All groups share one centre, and each spreads out both ways along 8 directions, with some noise.
Known rows, each followed by its group:
-1.2	9.7	-36.4	14.8	3.5	0.7	13.5	-21.3	-19.1	-12.3	11.0	-14.7	-40.3 -> G
-2.8	1.4	7.6	6.2	11.8	14.7	-22.2	-1.9	-1.1	-21.2	-22.7	11.4	-13.3 -> S
8.0	21.2	-14.7	-19.2	0.1	-3.9	6.0	-2.8	-20.3	3.3	-32.2	13.5	-5.4 -> T
38.4	8.3	-24.7	-24.9	10.1	-2.3	-14.4	0.2	-3.7	-24.0	6.8	-7.8	-24.9 -> S
8.4	-23.5	16.5	32.2	11.7	14.5	-1.5	9.8	-16.2	7.0	34.0	-33.1	-5.9 -> H
-7.0	-9.6	7.5	18.8	9.1	14.3	23.3	-8.3	-16.0	-9.0	24.3	-14.1	3.6 -> G
-60.5	-3.1	0.7	2.0	8.9	-13.4	4.5	22.6	-11.8	27.6	-16.0	15.0	-8.5 -> S
-7.4	16.8	-2.4	-2.8	5.2	-3.5	-19.4	5.3	-34.7	34.5	-7.3	-1.0	-8.9 -> T
14.7	5.9	10.6	-14.9	1.3	4.9	6.9	26.7	3.9	-3.9	-13.5	4.2	-4.2 -> H
39.6	-8.4	5.7	6.0	0.2	26.1	-7.4	21.0	-12.1	19.7	-5.0	3.3	-26.1 -> G
-6.9	10.4	12.3	24.3	-1.6	29.4	-12.1	13.4	-6.0	12.9	25.9	-14.9	-12.7 -> H
0.2	11.0	-1.0	5.0	9.3	13.5	-7.2	-1.3	-21.4	0.9	8.4	-5.2	-14.4 -> T
-10.6	10.9	-0.8	5.4	-22.7	8.9	21.1	0.2	20.8	18.3	-0.6	13.6	29.9 -> B
-12.3	13.2	-9.8	7.4	-14.4	-7.5	-6.4	-7.4	10.6	-11.5	-4.4	-19.9	13.1 -> B
9.9	-33.0	18.2	27.8	1.5	6.4	22.4	-6.1	-7.8	16.6	19.8	-14.1	33.9 -> H
9.9	-19.3	17.8	-22.2	32.0	12.9	-23.3	29.6	-19.6	-1.2	-18.6	25.6	-7.1 -> B
-12.7	-1.6	-24.8	29.9	6.8	-9.3	-6.6	-24.1	-29.2	17.4	-6.8	-8.3	-2.1 -> H
-11.2	-13.8	1.9	-19.9	1.3	5.5	-43.1	25.7	-9.6	16.5	-5.4	2.0	-26.1 -> T
-25.2	-15.7	-1.9	-14.2	-11.3	8.1	-13.0	25.8	2.3	14.9	-28.4	15.8	-0.1 -> T
-6.9	19.3	14.4	8.4	-1.6	39.3	-9.5	7.5	3.8	-0.3	21.6	8.6	-9.9 -> H
-9.5	-30.4	3.4	-23.3	-5.6	-8.4	-19.3	19.0	-14.5	24.0	-13.1	-0.8	6.2 -> T
0.0	-4.4	-4.7	5.2	27.0	-27.2	-17.8	-1.9	-23.4	9.7	12.1	-13.7	-4.1 -> T
5.6	2.7	19.8	13.2	12.3	14.2	-38.6	14.3	-10.3	24.6	39.9	-16.6	-21.3 -> T
-4.9	17.4	-18.1	7.4	-16.9	2.9	17.5	-27.8	33.8	-24.0	14.7	1.2	34.7 -> S
18.3	22.4	11.3	-8.0	10.1	13.0	-4.5	16.2	-12.0	2.7	-25.6	18.0	-4.1 -> B
-33.4	10.1	-31.1	1.3	-16.6	2.7	14.9	-12.6	6.1	13.1	0.4	13.4	0.8 -> B
-0.2	-12.5	5.7	0.1	32.4	-4.3	-13.4	6.6	-11.9	-24.8	3.3	0.1	-33.9 -> S
27.0	10.6	-19.3	-15.1	-8.2	-8.4	-1.7	-13.4	26.4	-27.6	-6.7	4.3	13.6 -> S
18.0	16.6	17.7	-2.6	-5.9	10.6	28.2	37.2	6.0	-4.4	-5.8	-14.8	3.2 -> H
-59.8	35.3	0.5	13.8	-19.0	46.7	17.4	22.6	-22.0	16.7	-8.6	-3.2	4.1 -> H
15.0	43.5	4.4	1.2	2.0	10.1	0.8	3.6	-13.3	-8.8	-33.9	7.6	5.3 -> B
-51.3	-5.8	25.2	18.6	15.7	-6.9	8.3	17.3	5.4	12.8	-2.8	17.3	-6.5 -> S
-19.5	-6.4	0.0	-12.0	2.7	-20.4	-14.4	18.3	23.2	3.7	-7.0	11.9	-4.9 -> S
2.4	46.1	-8.4	0.5	-4.4	7.1	-11.7	1.2	-5.1	-5.7	-26.1	4.0	-9.3 -> B
-23.8	-18.6	-8.7	24.3	6.2	11.0	-25.7	-24.6	-18.8	24.6	11.8	9.5	3.6 -> H
16.2	30.0	11.6	1.5	-11.3	5.9	10.4	9.9	19.1	13.0	1.1	10.6	1.5 -> G
-5.1	-23.9	-6.2	3.9	28.7	-24.2	-7.5	-3.1	-18.5	-9.5	6.5	-12.8	-1.3 -> T
-23.5	-40.8	-30.2	-13.7	-9.9	-11.0	35.6	4.2	-8.2	34.7	-4.3	22.3	-16.9 -> B
18.6	2.9	-8.2	-18.1	9.1	11.2	-17.8	10.3	-7.7	-10.8	-30.9	19.5	-0.7 -> G
15.3	-2.7	-17.8	25.0	-0.7	-30.4	1.8	3.4	-16.7	26.7	-20.0	-24.3	1.8 -> H
-3.5	-17.2	-30.4	6.1	15.9	7.8	-6.4	-17.2	-24.2	-27.6	11.6	-16.5	-27.6 -> G
18.4	-10.7	2.4	5.9	-8.8	19.9	-1.7	12.5	4.8	14.3	1.1	2.8	4.8 -> G
-6.6	2.2	-13.2	7.0	1.0	-5.4	-14.2	-11.9	-17.3	32.6	-27.4	23.8	4.1 -> H
25.4	10.8	-4.0	-7.1	15.6	7.4	-0.9	-17.2	-26.7	-19.5	19.0	-13.3	-16.8 -> T
15.7	27.7	13.5	2.9	6.1	15.2	-1.4	12.7	-18.9	-1.8	-25.6	5.0	0.0 -> B
-29.6	-6.1	3.3	15.0	-16.7	17.3	25.2	-4.7	4.8	19.3	5.5	9.3	43.9 -> B
2.5	0.6	7.2	22.9	-20.5	-0.4	40.4	-4.1	22.5	18.5	29.9	-11.3	15.5 -> G
32.1	-11.5	-9.0	-2.3	3.3	24.2	-15.7	-15.4	-9.6	-32.0	6.1	-14.9	1.5 -> S
6.2	-30.6	7.4	11.8	-0.8	16.4	39.7	0.2	-23.4	8.8	-12.6	1.6	33.5 -> G
33.7	2.8	-11.8	-7.6	33.0	14.9	-15.6	-1.6	-31.4	-35.9	-5.3	-1.4	-44.2 -> G
-4.5	-6.5	22.9	2.1	2.9	-4.3	-4.4	15.6	22.0	1.3	-21.4	19.9	4.8 -> S
-21.2	-14.3	0.7	-1.3	1.3	6.4	-22.4	7.3	9.5	-2.6	11.9	-1.7	10.3 -> B
-13.1	17.6	-8.3	7.4	12.1	-13.4	1.7	-22.5	31.4	-42.8	4.5	11.5	-5.4 -> S
-6.9	1.5	-13.9	-23.6	-22.2	14.1	25.1	5.0	6.8	-11.6	-44.2	25.3	15.6 -> T
-10.0	19.2	-0.8	-1.3	7.4	34.3	-8.9	1.3	-20.2	-8.5	-20.6	18.5	13.6 -> G

New rows. What belongs after each?
-1.9	23.8	-40.6	-10.1	-11.1	11.6	-11.0	-21.1	-8.9	-19.7	-16.1	0.3	2.2 -> S
23.0	9.6	3.0	-4.2	-19.0	28.4	-14.8	17.8	21.3	17.2	-16.4	23.2	23.6 -> G
2.6	-6.5	-10.7	-37.0	34.7	-5.0	-18.1	10.6	-13.6	-22.7	-38.7	39.7	3.3 -> B
-12.5	-9.4	12.2	-12.0	-8.5	10.6	-14.5	28.7	29.1	-6.7	21.0	-6.2	2.6 -> H
-14.1	20.9	-21.9	-16.4	-17.6	-2.3	16.3	-10.2	-7.3	5.2	-34.2	16.4	20.1 -> T
15.0	-6.3	13.5	14.2	-7.8	-5.6	24.0	29.0	-1.2	15.8	-5.1	-25.4	16.2 -> H
14.2	-6.0	4.0	-20.5	20.2	9.1	-0.7	9.3	9.0	-8.6	-3.5	35.5	10.9 -> B
-22.6	7.1	-6.9	10.5	-11.3	15.3	-4.0	-2.8	11.0	6.2	24.0	-4.6	11.3 -> S
3.9	28.0	-1.2	-16.9	-0.6	-10.1	-17.5	23.5	21.4	12.4	-13.1	21.6	-22.5 -> S
11.8	13.1	-36.0	-3.7	-21.5	33.8	-35.8	-26.5	1.1	-25.9	7.4	-15.6	9.1 -> S
-1.0	-18.0	44.9	-3.8	19.8	0.9	8.9	33.0	-19.7	13.9	-1.1	-1.2	-1.7 -> G
-15.8	-7.7	21.5	10.4	6.3	-0.3	6.3	11.7	15.2	3.9	3.7	10.5	6.4 -> S
-13.9	-5.5	-4.9	-8.4	5.4	29.9	21.7	4.0	9.9	23.1	14.0	52.4	14.9 -> B
2.3	25.1	-13.5	-6.2	6.1	11.5	11.1	-21.9	0.5	-23.6	-6.1	19.5	0.6 -> H
14.0	-24.1	4.8	2.1	9.1	31.7	-5.0	7.0	-22.4	-4.1	-11.8	6.5	14.2 -> G
6.0	2.6	-12.4	-4.6	-10.3	-11.0	-17.5	-3.7	42.1	-16.5	26.8	-8.4	-7.8 -> B
-18.0	26.7	-1.3	-1.1	-17.2	10.5	19.7	34.7	8.7	-4.8	-3.9	-23.2	1.4 -> H
-7.2	-13.6	-19.6	5.5	0.2	37.0	-27.0	-13.4	-39.0	-17.0	-5.3	-16.9	-3.8 -> S
24.2	10.0	-11.8	-10.6	4.6	-20.1	27.0	-14.9	1.5	-15.7	-14.2	5.7	20.2 -> T
-0.5	-3.5	11.4	-5.5	-8.7	17.1	-12.8	29.3	-10.2	33.5	-11.6	7.4	-0.1 -> S
-27.8	7.2	-1.6	7.3	7.7	29.2	-28.5	0.3	-22.8	12.7	1.7	14.2	-21.5 -> H
-4.9	10.9	4.0	13.0	-11.6	21.6	25.6	1.2	-3.0	21.0	3.8	11.0	8.9 -> B
-0.6	14.8	-11.6	-1.3	-13.9	19.0	-25.3	-9.2	8.4	-11.5	-15.7	6.9	5.3 -> S
6.9	-43.8	9.1	-21.3	12.1	-9.2	14.9	6.6	8.5	-23.7	0.0	2.9	20.4 -> H
28.5	11.0	10.2	-5.5	-8.8	-20.7	-31.2	22.1	6.4	-8.1	-20.9	-30.1	-23.1 -> B
-17.4	7.6	-11.1	13.1	-6.0	36.8	-12.1	0.3	-21.6	11.6	32.5	-17.1	-6.1 -> S
8.7	-4.9	2.3	5.9	-4.1	-9.7	-29.7	20.5	-14.6	2.1	-4.3	-39.4	-48.8 -> B
11.7	15.0	15.3	-1.9	19.6	-17.7	33.5	8.8	9.1	-7.7	-11.8	20.1	-7.3 -> S
9.1	-24.9	-20.0	-2.1	9.4	-3.8	2.6	-1.5	-17.9	-8.7	-7.1	-7.6	-18.9 -> G
-6.9	-9.3	-20.0	-16.3	3.4	13.4	8.0	22.4	-57.1	35.1	-3.1	-13.2	-10.2 -> S
27.1	51.9	-32.3	-4.5	-20.0	40.0	-0.4	-13.9	-23.0	4.2	-10.4	-0.5	1.5 -> S
13.0	10.0	18.5	30.2	-9.6	14.0	33.4	-4.1	-25.1	2.0	-5.4	-32.4	10.0 -> B
-15.8	8.2	-5.1	28.7	15.8	-2.9	6.6	3.6	14.5	-9.9	0.1	6.5	5.8 -> T
-33.2	32.5	-25.5	-10.3	-1.3	-26.8	-37.5	12.1	-14.2	40.9	-33.8	16.1	-8.9 -> T
-19.0	-5.6	4.9	-0.6	4.9	19.6	-12.1	11.1	-30.9	25.5	-23.2	20.2	-6.8 -> H
30.8	1.9	-3.5	2.2	29.3	8.5	9.2	-9.6	-2.7	-50.9	12.8	-5.0	-25.2 -> T
12.3	13.5	6.6	18.9	-16.5	28.0	-0.4	-18.4	27.4	-19.5	12.3	1.5	28.9 -> S
-52.2	-45.1	9.3	5.0	22.7	-9.0	7.0	10.6	-32.6	1.6	-27.1	6.2	1.5 -> S
13.2	24.7	-3.3	-6.0	-1.5	-1.2	-25.7	13.9	18.8	2.4	9.9	2.7	-35.5 -> G
31.2	-27.3	16.5	-8.5	8.7	0.2	-24.0	7.5	23.8	-25.6	4.9	-1.8	0.4 -> S
-25.2	7.3	-5.7	-9.6	10.6	5.5	-13.5	35.3	-34.5	40.1	2.5	1.5	-38.7 -> S
-29.4	11.4	0.3	-0.1	-12.8	35.4	-5.0	13.1	-24.6	22.7	-20.3	13.2	-9.1 -> T
3.8	-11.4	6.8	-16.8	23.1	25.1	-57.3	18.6	-3.4	-23.3	0.4	8.7	-11.2 -> G
16.3	23.4	16.7	17.8	-3.6	39.7	17.4	5.0	7.4	17.9	26.6	15.2	0.6 -> B
-8.2	24.0	14.3	-1.5	-11.0	3.2	-42.0	33.0	-8.7	17.8	-41.0	-7.0	-6.0 -> B
-21.7	28.0	6.2	-12.9	-21.8	15.3	12.6	44.8	10.7	11.1	-22.1	-2.0	5.3 -> H
-32.8	14.5	-19.2	9.2	-6.3	7.1	-13.8	-5.2	-25.0	31.2	-28.0	17.5	-1.3 -> H
25.6	-34.6	26.1	-12.4	20.5	11.7	14.4	2.9	-8.2	-12.0	1.0	15.4	10.6 -> H
-2.7	-3.3	-1.1	25.9	-33.6	13.9	27.6	-6.8	32.2	25.4	27.3	-5.9	32.3 -> G
-38.7	22.2	0.1	3.2	-22.3	18.1	21.9	40.6	-6.4	10.1	-14.9	-20.0	7.5 -> H
-9.1	-38.1	20.1	-6.9	5.6	-3.7	-21.4	26.4	5.6	6.6	-20.8	8.7	2.7 -> S
-12.6	18.2	-22.8	-19.2	6.2	-12.9	-38.7	1.6	-16.7	7.8	-13.1	3.1	-27.2 -> T
5.0	-11.0	-9.7	7.8	-7.8	25.0	21.4	-22.9	-21.1	-17.8	-21.7	-2.8	37.6 -> S
-26.3	43.6	-15.4	21.3	-17.0	18.3	1.4	-4.7	-13.1	33.5	-19.5	13.0	4.4 -> H
-7.9	2.1	-3.5	-5.2	-4.4	1.9	29.2	5.5	-12.3	8.3	-40.1	19.0	21.5 -> T
17.3	-7.7	28.1	15.5	2.3	14.7	9.7	37.2	-22.5	32.0	-9.4	-10.8	-3.4 -> H
11.2	29.8	1.5	9.5	-9.7	2.0	9.6	31.2	-13.5	28.5	-29.3	-6.9	-7.5 -> H
-5.8	-31.4	-2.6	-15.3	11.7	-6.1	-22.5	25.1	-6.1	7.9	25.3	-14.8	-20.0 -> S
3.4	3.1	17.8	17.4	16.4	22.7	1.7	-3.2	-14.4	-17.0	-8.9	7.0	-7.5 -> S
2.0	-26.2	24.3	11.4	11.9	23.3	-19.4	12.6	-11.8	-3.7	6.0	-4.3	-8.3 -> S
-45.0	4.8	-20.2	6.0	-1.8	32.1	13.4	-15.2	5.7	10.2	21.4	33.7	23.2 -> B
-29.4	5.9	-1.9	-9.3	-3.5	11.7	1.3	32.9	-20.4	8.5	-24.3	-2.9	-9.8 -> H
-32.4	25.1	-21.8	0.8	-27.6	-10.5	-9.3	21.2	9.0	33.9	-31.8	1.1	8.1 -> H
-23.9	-32.8	-4.2	-25.7	20.2	12.4	-9.6	-10.9	-3.5	-43.3	11.9	13.2	-4.7 -> H
-12.0	-30.0	-4.0	-20.8	-1.9	-4.4	10.4	18.5	3.8	25.3	-16.0	28.4	10.3 -> B
-6.6	34.0	-16.1	0.6	0.8	16.8	-4.5	-16.2	-2.5	-8.4	-4.4	18.5	-7.5 -> H
9.1	-18.4	33.8	5.7	0.9	23.4	4.0	20.9	-14.2	37.4	-9.0	19.1	13.8 -> H
31.3	-4.4	-4.6	38.0	11.4	-13.6	11.3	-11.6	-38.1	33.5	-15.1	-14.5	3.2 -> H
-62.7	-16.3	14.3	18.8	10.1	-8.0	10.2	14.5	1.6	17.5	14.9	4.4	1.6 -> S
10.8	38.6	-16.9	5.5	6.8	12.2	23.6	-13.1	-10.8	-13.5	19.6	-3.1	-10.3 -> S
-2.4	1.7	2.8	-7.3	7.4	15.8	-4.6	9.6	8.0	-27.0	18.9	-6.7	-12.7 -> H
4.7	-8.3	27.8	-5.6	23.0	26.9	-27.8	30.0	-16.2	4.9	-7.0	18.5	1.9 -> B
-30.7	5.9	-10.2	4.9	-21.6	-8.0	-0.1	24.2	-1.8	34.3	-28.5	-5.0	14.8 -> H
-5.3	-21.0	8.2	-31.7	12.9	11.9	-19.3	5.7	0.4	-11.2	-9.5	34.9	-6.4 -> H
-10.8	6.5	2.4	18.5	-7.8	50.6	29.6	0.5	14.3	-30.9	1.1	12.6	2.9 -> T
26.0	2.4	4.6	40.1	3.9	4.4	15.8	-25.9	-20.5	34.5	-0.6	5.5	19.9 -> H
-5.7	34.6	-7.2	18.2	-5.0	36.2	1.5	-14.1	-15.4	-4.1	6.3	0.2	-3.4 -> S
17.1	-8.1	1.9	22.7	7.6	0.1	-33.7	1.0	0.1	20.0	22.9	-12.2	-17.7 -> H
